The first 4 rows are patterns. Each new row is the sum of 2 different patterns, raised or lowered, with some noise. Before adding, each is slid sideways (what falls off one end comes back at the other) and multiplied by a number that may be negative. Names go in the order of the patterns.
Some rows, each with the names of its patterns after it:
[ 15.8  11.8  15.1  26.4   6.0   9.7 -10.2  25.6  19.3   7.4 -29.0  24.5
  17.4  -8.6  -4.9  16.1  36.4 -13.1  -5.5   7.3  -7.9   0.9  12.2   6.9
  -6.5  -4.2  18.2  13.8   9.2  13.3  -5.1   6.8   4.8  -1.6  11.0]  (0)
[  5.9  -8.9  -3.4   8.5 -23.4   6.1 -10.4  -8.3  -4.2  -4.5  -7.7  -1.9
  21.3 -29.2   2.5 -11.6  18.3  -5.3 -11.0   1.7 -15.4  -2.7   8.5  21.8
  -8.3   5.4   6.2 -29.3  -9.8 -14.1  -3.2 -15.9 -29.4 -17.7   8.0]  (3)
[ -6.7   9.4   6.7  -8.7  -2.3  14.8 -10.6 -26.2  -3.4 -10.5   8.3  -5.0
  31.0   8.5  -4.4  22.0 -34.8  -3.9  14.8 -18.0  20.5  -2.4   6.5   1.5
  10.0 -15.6 -16.1   3.9   1.8 -11.0   0.9  -3.4   2.4  -8.7 -22.2]  (1)
[ 17.8  -9.6 -18.1  13.7  22.8  15.0  15.3  -6.1   3.8 -12.5 -19.4  -8.9
  13.1 -11.6   6.2  -5.1   7.5  17.3  -7.2  -8.5 -23.4   5.2  22.9 -11.2
  23.9  14.8   3.6   3.0 -20.2  18.7 -31.1  -5.6   4.1  26.4   3.6]  (2)

New rows, each followed by the names of its patterns:
[ 33.0  -6.0  -3.9   2.7   8.2  14.6  -9.9   4.4  11.5   9.9   8.1 -11.4
  27.9 -22.9   2.5   8.0  -8.5  56.4  18.8 -19.0  14.4 -10.5   6.3 -11.0
  16.8 -11.8  24.1  23.7   1.4   3.1  18.6   2.4 -11.6  21.3   9.1]  (3) (1)
[-25.6 -28.9  -4.6 -56.5 -17.0 -21.2  -5.0 -39.7 -42.1 -19.1 -40.9 -41.6
 -10.6  13.5 -31.5 -14.3 -27.9 -49.7 -58.8 -46.1 -25.5 -59.0 -27.3 -40.0
 -30.5  -8.2 -50.1 -28.2 -23.5 -50.6 -28.4 -23.7 -22.5 -33.1 -31.3]  (3) (1)
[ -9.3 -26.6 -18.1   4.0  -0.1 -18.8  -1.2  15.0 -16.3   4.3 -14.8  -6.7
 -25.4 -12.6  -6.6 -18.5  26.6 -19.6 -11.9  -1.0  -6.1  -5.8 -15.2  -4.2
 -19.5   2.6   9.6   4.4 -10.5   5.8  -1.8 -18.9 -10.8  -8.0   5.0]  (3) (1)
[-16.2 -21.1 -10.5  -4.2 -20.5 -16.1  -2.5 -35.6   5.5 -26.4  21.4  -6.0
 -18.4  -6.8 -36.5  -2.2 -20.5   7.6 -15.4  11.6  -2.2 -28.1 -24.3 -32.6
  -4.7 -12.2 -29.5 -18.0  -5.2  -2.0 -25.3 -25.5  -5.5 -25.2 -11.7]  (3) (2)
[29.2  8.2 49.7 23.0 15.7 11.9 28.6  4.4 -3.8 32.8 12.2 11.7 20.6 15.7
 18.7 11.4 -3.7 -3.8 40.9 19.3 14.5  0.8 30.8 12.3 -8.2 21.5  8.0 16.5
 -2.4 46.8 19.1  6.8 49.2 -8.4 19.9]  (3) (1)
[35.3 19.0 21.3  2.4 36.0 13.5 17.6 11.9 30.0 26.6 30.5 -1.1 12.4 46.4
 35.7 34.1 20.8 15.6 -4.1  2.8  6.7 -6.1 52.9 13.0 10.2 27.7  7.1 30.8
  6.2 10.1 -7.0 31.7 43.7  6.8 31.6]  (1) (2)
[-28.9 -49.5 -40.6 -12.6 -16.0 -38.7 -20.7 -10.6 -30.2 -22.3 -33.7 -25.8
  -1.9 -32.0 -31.7  -9.9  10.2 -51.3 -32.0 -17.2   7.9 -23.8 -19.8 -11.4
 -35.6 -20.3  -1.1  10.2 -33.0 -16.4 -12.7 -50.5 -20.9 -32.2 -20.5]  (0) (3)
[ 17.5  24.3   7.8   7.8  28.5  32.6  12.7   2.7  18.2  26.9  -0.6   9.5
   6.9  12.3  24.8  13.2  39.4  24.0  11.9  15.5   5.3   8.3  31.1 -12.0
  32.4  19.5  16.1  24.8  23.3  -3.8 -13.4  21.6  12.2   2.2  32.6]  (3) (1)
[ -3.6  -2.0   1.1   8.4  -4.0 -14.1 -28.2  -5.1   6.7 -26.9  13.0   3.5
   9.5 -16.4 -27.6   9.0  -5.1 -20.3  -9.3  23.9   4.3   2.1 -32.4  -6.0
  11.8  10.8  16.3  10.3 -12.7  -2.4  -4.7 -12.4 -18.6  -0.4 -15.8]  (0) (2)
[ 11.0  36.4 -15.8  23.8  15.2 -18.4  -5.0 -28.2  13.8 -38.1 -26.2 -10.3
  28.7   6.7   9.3 -11.9  -9.7  -4.1  25.0   6.2   5.8  -7.8   0.1 -15.8
 -17.7   8.4  -9.9  -7.0  -3.3   8.5   3.7   7.1  -5.4 -17.3 -21.0]  (3) (2)
[ 27.4  -2.7  -3.4 -27.7 -14.4 -13.6 -20.4  11.3 -16.6 -14.5 -37.3   2.9
  -5.4 -22.2  11.3 -17.1   7.2   7.5  -2.8  34.5  16.0 -17.1 -15.7 -16.6
   4.1 -40.6   8.3 -15.4  17.0  -1.1   5.1 -13.5 -16.7  -0.4 -17.2]  (3) (2)
[-17.3  22.8   7.6 -22.9 -43.6  -5.6 -20.3  -8.6  11.0 -20.8 -22.9 -27.7
 -39.6  -6.1  -0.6  10.3   4.1   0.8  -4.3  -4.5 -35.4  -4.3 -22.4 -12.4
  -3.5  29.1  21.5 -13.9  -6.8 -28.1 -30.1  -5.9 -25.5  10.2   8.9]  (1) (2)
